The first 11 rows are patterns. Each new row is the sum of 3 different patterns, raised or lowered, with some noise. Before adding, each is slid sideways (what falls off one end comes back at the other) and multiplied by a number that may be negative. Names go in the order of the patterns.
In the rows, zero is written as 128.
Some rows, each with the names of its patterns after it:
[125  81 134 145 149 100 139 130 136 113 153 115 136 152 138 115 110 136
 124 121  81 157  81 136 101  81 131 129 138 123 125 158] | tida
[134 131 125 152 142 139 115 122 133  81 126 115 123 125 123  84 104 128
 140 129 140 133 136 134  86 127 116  85 159 130 130 125] | Rab
[138 141 154 132 152 134 147 117 120 154 146 127 128 143 132 125 131 133
 126 130 144 133 131 120 133 150 112 168 135 131 162 119] | dubog
[104 123 140 148 134 139 123 135 129 105 105 112 123 136 129 127 128 118
 142 126 137 112 109 126 143 128 138 146 128 138 107 130] | fom
[127 128 156 135 143 130 115 139 114 165 144 133 128 128 113 126  91 116
 158 137 115 134 106 117 131 137 100 106 102 134 135  96] | Vum
[148 125 144 123 134 121 138 128 118 121 122 114 153 122 111 130 115 112
 125 135 144 135 115 133 138 136 132 101 159 166 111 113] | doz
[139 136 111 126 123 137 133 131 127 133  88 131 119 147 127 127 126 132
 125 117 118  92 113 125 121 140 152 122 137 124 128 125] | sute
[107 132 129 135 131  88 130 113 130 122 133 135 129 124 141 128  82 143
 124 134 133 114 130  92 128 128 154 128 125 124 134 122] | zasi
[126 143  81 115 121 131 116  86 125  99 124 137 161  94 124 130 133 123
 131 128 138 126  81 137 127 137 135 108 136 138 122 121] | Bokon
[133 117 123 123 117 155 133 119 128 128  98 132 120 112 113 145 130  81
 124 127 105 123 136 130 145 151 141 123 128 119 128  97] | Zug
[145 139 131 131 132 129 130 129 125 149 141 127 126 127 145 119 117 112
 132  97 175  81 147  98 131 147 155 140 131 123 118 122] | libes

New rows. What belongs after each?
[130 131  96 115 139  93 123 133 117 129  90 114 135  96  91 109 102  98
 116  72 145 120 120 138  82 138 135 141 106 122 139  87] | Rab dubog doz
[147 130  75 142 130 179 152 122 143 108 132 132 143 133 165 132 149 152
  87 129 150 159 134  81 133  94 101 126 137 162 130 186] | Rab fom zasi
[ 90 126 120 131 114 129 119  74 125 116 139 121  94 104  66 113 103 160
 115 118 106 122  90  83  95 118 124 100 108 138 105 141] | dubog fom zasi
[152 131 132 140 146 186 164 182 140 165 130 161 159 157 140 139 207 113
 152 135 153 138 192 112 169 120 135 162 175 164 156 154] | sute zasi libes
[ 97 129 122 129 111 113 138 121 123 121 119  93 137 124 157 114 173  77
 132 110 146 105 109 115 127 157 154 141 129 102  97 120] | sute Zug libes
[105 173 142 138 137 156 140 129 178 164 157 149 125 152  64 158 125 164
 136 147  88 120 151 153 128 115 140 146 128 111 168 119] | Rab dubog sute
[110  95 113 119 136 108  94  98 102 103 111  99 119 102 114 110 105  93
  82  88  98  78  97 104 105 156  99 130  91 101  76 109] | fom sute zasi
[132 133 127 154  92 143 152 159 145 137 123 116 146 140 149 153 149 163
 152 124 120 117 107 172 126 147 144 162 139 155 167 171] | Rab fom zasi
[162 109 119 153 197 144 197 165 162 169 132 129 116 174 163 204 161 169
 128 151 148 107 145 139 142 137 148 182 149 142 168 172] | fom zasi Zug
[134  95 154  80  79 110 110 130 116 112 107 103  63 129 110  86 144 102
 119  97 135 112 180 134 115  99 133 114  83 111 111 166] | Rab sute zasi
[154 187 115 117 139 158 147 104 147 124 137 180 176 109 120 146 135 147
 164 158 168 117 118 177 178 167 131 173 202 143 121 174] | doz zasi Bokon
[117 116 111 149  94 115 111 104 194  71 185  99 111 104 176 105 128 101
  96 100 149 124  78 155 117 101 108 120 131 149 141 130] | Bokon Zug libes
[187 173 157 203 168 152 169 189 165 167 194 150 170 164 198 116 179 148
 160 192 159 167 140 159 164 177 182 173 174 169 173 141] | doz Bokon libes
[178 195 155 189 175 159 170 111 138 213 143 161 173 148 177 156 169 145
 167 189 143 199 185 161 180 166 195 131 177 170 146 132] | sute Bokon Zug
[125 107  99 116 103  88 115 101 114 109  83 122 110  67 118  75  38 134
 114  86 100  80 122  97 125  87 112 117  83 143  77  68] | Rab dubog doz
[160 136 121 136 128 187 175 129 157 125 128 134 177 141 158 187 169 127
 125 165 142 159 179 172 152 154 214 173 171 128 149 155] | dubog Vum Zug
[170 129 151 173 138  77 129 190 179  97 183 144 155 118 165 125 179 176
 155 119 124 127 134 139  70 236  94 154 176  55 142 144] | tida Rab dubog
[152  99 170 148 104 170  85 110 121  84 101 149 127 105  95 118 127 130
 118 167  81 171 152  88 100 182 148 130 113 135 143 104] | tida Rab doz
[ 25  95  62  83  98  93 130  80  88  75  82 101  75  77 127  90  95  87
  83  84 112  99  73  86 128 129  89  94  80  75  42 115] | sute Zug libes
[105  65 104 135 102 118 124  92 138 116 123 118 100  84 154 114 111 123
  78 125  95 124 137 149  68  88  93  96  85 107 137 126] | tida Vum Bokon
[ 96 117  44 147 105 108  83  96  98  97 122 127  97  80  78 115  65  99
 102 105  97 105  74  59 113 113 119 128 107 103  98  39] | Rab dubog zasi
[167 171 160 114 141 107 176 136 109 162 155 179 116 112 142 152 143 157
 158 167 139 165 103 148 151 160 166 155  94 137 177 159] | Rab doz sute
[ 94 152 104 144 124  94 108  88  99 140 118 100 106  97 128 103 163 116
 178 142 129 127 121 129 127 123 147 134  99 108  91 142] | tida Rab doz
[ 62  97  92  51 160  47 103  78  70 112 107 130 111 117 102  90  74  80
 124  98  87 123 118  74 109  84 152  93 167 118  81  63] | tida Rab libes
[102  91  60 139  96 117  94  88  24  97 106 133  91 130  80 111  97  60
 130  84  65 131 113 123  96 106  95  90 131  97 153  98] | Rab sute Bokon
[161 161 187 117 167 133 107 180 145 167 200 168 183 193 123 170 176 195
 130 161 165 141 121 165 161 172 181 208 172 151 178 162] | tida Rab Zug
[127 131 157 143 105 124 153 157 126 144 179 141 141 141 120 117  97 152
 136 127 164 138 153 120 178 146 158 121 136 168  71 127] | Rab zasi Zug
[ 74 108 106 107 107 101 118  86  94 101  80 104 108  87 130 116  55 102
  84 150 115 109 103 103  78 130 106  73 121 106 122 110] | dubog zasi Bokon
[122 127 170 118 130 114 141 139 157 132 104  92 145  73  83 126 127 128
 113 122 153  87 120 101 129 122 118 148 107  93 103 145] | Rab doz sute
[104 116 113  71 124  79 133  96 105 139  97 108 100 135  98 101 150 115
 105  97 124 111 134 133 118  98  85  86  98  88 102 184] | Rab dubog sute
[ 82 151 125 137 146 154 108 141  78 106  85 109 156 123 125 121 192 109
 148 137 158 147 111 116 111  80 139  93  84 158 116  63] | tida Rab Zug
[ 92 122  91 114  54  83 123 131  92 133 121 107  91  40  81  78  65  89
 133  69 128  85  80 108 129 127  82  81 121  99  32 130] | tida Rab Zug
[144 144 150 165 110 197 141 109 176 136 146 133 125 140 114 134 172 135
 135  65 146 134 121 138 112 113 147 115 139 163 132 149] | tida dubog Bokon
[139 137 155 109  72 122 111 123  81 117 154 102 130  92 144  73 114 128
 127 118 152  94  71 122 135 126 117 130 104 159  68 164] | tida sute Bokon
[149 152 172 144 137 178 135 177 181 102 147 143 161 159 138 148 193 153
 111 149 163 111 194 156 169 122 191 176 122 160 186 178] | tida Rab doz
[132 183 148 121 111 113 143 124  93 108 146 126 101  86 154 158 110 131
 128 106 135 157 109 124 140 153 120 137 111 171 142 166] | tida Rab doz
[152 157 144 146 129 122 167 152 161 153 144 152 145 156 147 206 122 176
 157 164 146 155 130 166 137 137 208 140 165 165 141 163] | sute zasi Bokon
[126 103 124 119 125 110 110 110 129 123 119 138 100 150 116 138  61 181
 121  90 104 107  87 114 102 130 126 141 123 130 101 117] | Bokon Zug libes
[140 132 115 108 140 117 136 112 118 131  98 101 129 111 167  80 155 111
 129 110 168 125 136 123 116 128 102 150 104 150 133 110] | dubog zasi libes
[163 170 164 174 160 143 136 205 138 164 174 160 142 171 126 130 180 204
 140 140 142 147 149 172 128 105 126 155 169 134 163 195] | Vum sute Zug
[163 213 176 196 207 182 155 173 169 165 145 142 206 113 154 157 175 165
 179 168 168 146 204 164 128 177 209 199 127 167 180 181] | tida doz Zug
[ 83 120 124 122 126 146 158 131 122 136 123 133 112 156 110 132 109 136
 123 134 125 122 129 138 133 104 194 123 148 144 117 142] | tida sute Bokon
[119 140 142 108 137 106 175 170  93 115 134 122 125 130 135 147 127 158
 129  81 114 116 141 140  98 133 115 132 137 159 135 128] | fom doz zasi
[ 88 142  85  93 161  71 139  79  84 117 123 110 125 104 128  97  53 147
  99  98 110 111 104 112  91 129 111 136 123 122 129 110] | tida doz zasi
[127 135  69 167  82 145 104 161 146 170 123 116 116 111  98 135 131 158
 119 119 160 141 102 123 138 140 129 133 118 134 144 140] | fom doz libes
[160 155 150 109 124 159  98 128 162 123 108  94 157 110 104  89 119  97
 138 112  81 100 174 159  95 130 145 162 119 145 116 134] | tida Rab Vum
[101  97 111  87  79  56  81  78  82  97  93 114 102 100 107  84  67 107
  88  89  79 108  80  61 103 108  70  82 115  61 108 114] | dubog fom Zug
[120 134 136 104 140 161 121 120 147 108 158 151 168 124 124 141 152 145
 127 138 132 111 113 100 128 111 101 123 118 156  74 105] | Rab Vum libes
[144 145  96 132 116 125 115 110 114 108 125 157 117 131 107 131 147 149
 106 136 126 133 121 112 135 126 102 135 129 150 128 127] | sute zasi libes
[151 121 122 115 125 117 130  99 122 135  86 117 115 142 155 152 140 146
 108 111 175 126 113 104 124  63 153  25 128 117 128 164] | Rab Vum libes
[149 168 147 110 133 121 188 161 129 180 177 171 174 161 149 129 179 158
 133 172 153 158 170 160 144 138 157 183 168 140 177 142] | fom Vum Zug
[158  90 119 112 124 142 122 142 132 145 168  81 160 131 139 124 121 164
 105 136 123 120 117 162 186 132 171 102 172 121 180 155] | Rab Bokon libes
[ 78 134 136 130 121 133 134 161 147 154 140  97 119 127  66 156 122 140
 116 112 143 152 120 153 122 110 161 112 113 131 142 154] | dubog doz Zug
[176 116 124 123 172 135 136 101 146 166 134 145 150 142 154 180 119 165
 147 163 184 134 117 141 131 130 105 113 183 113 110 109] | tida dubog doz
[115 197 122 141 119 111  94 173 134 139  99 120  91 106  97 112 174 111
 134 143 105 135 109 113  99 104 122  80 137 117 131 110] | Rab sute Bokon
[ 85  70 104  97  75  82  73 130  75 113  85  72 108  84  93  74  81 110
  52 132  68  77  93  96 110  79 118  80  79  66 133  66] | dubog zasi Bokon
[122 105  81  96  72  70  81  90  80 106 111 131  65  70  58  90  84 132
  99 104 100 126 110 106  76  63  83  97  79  77 103  71] | Vum sute Zug
[136 146 170 160 116 119 136 129  94 133 121 148 167 136 168 118 148 152
 131 161 131 141  70 127 126 144 139 127 204 140 142 132] | Rab zasi Zug
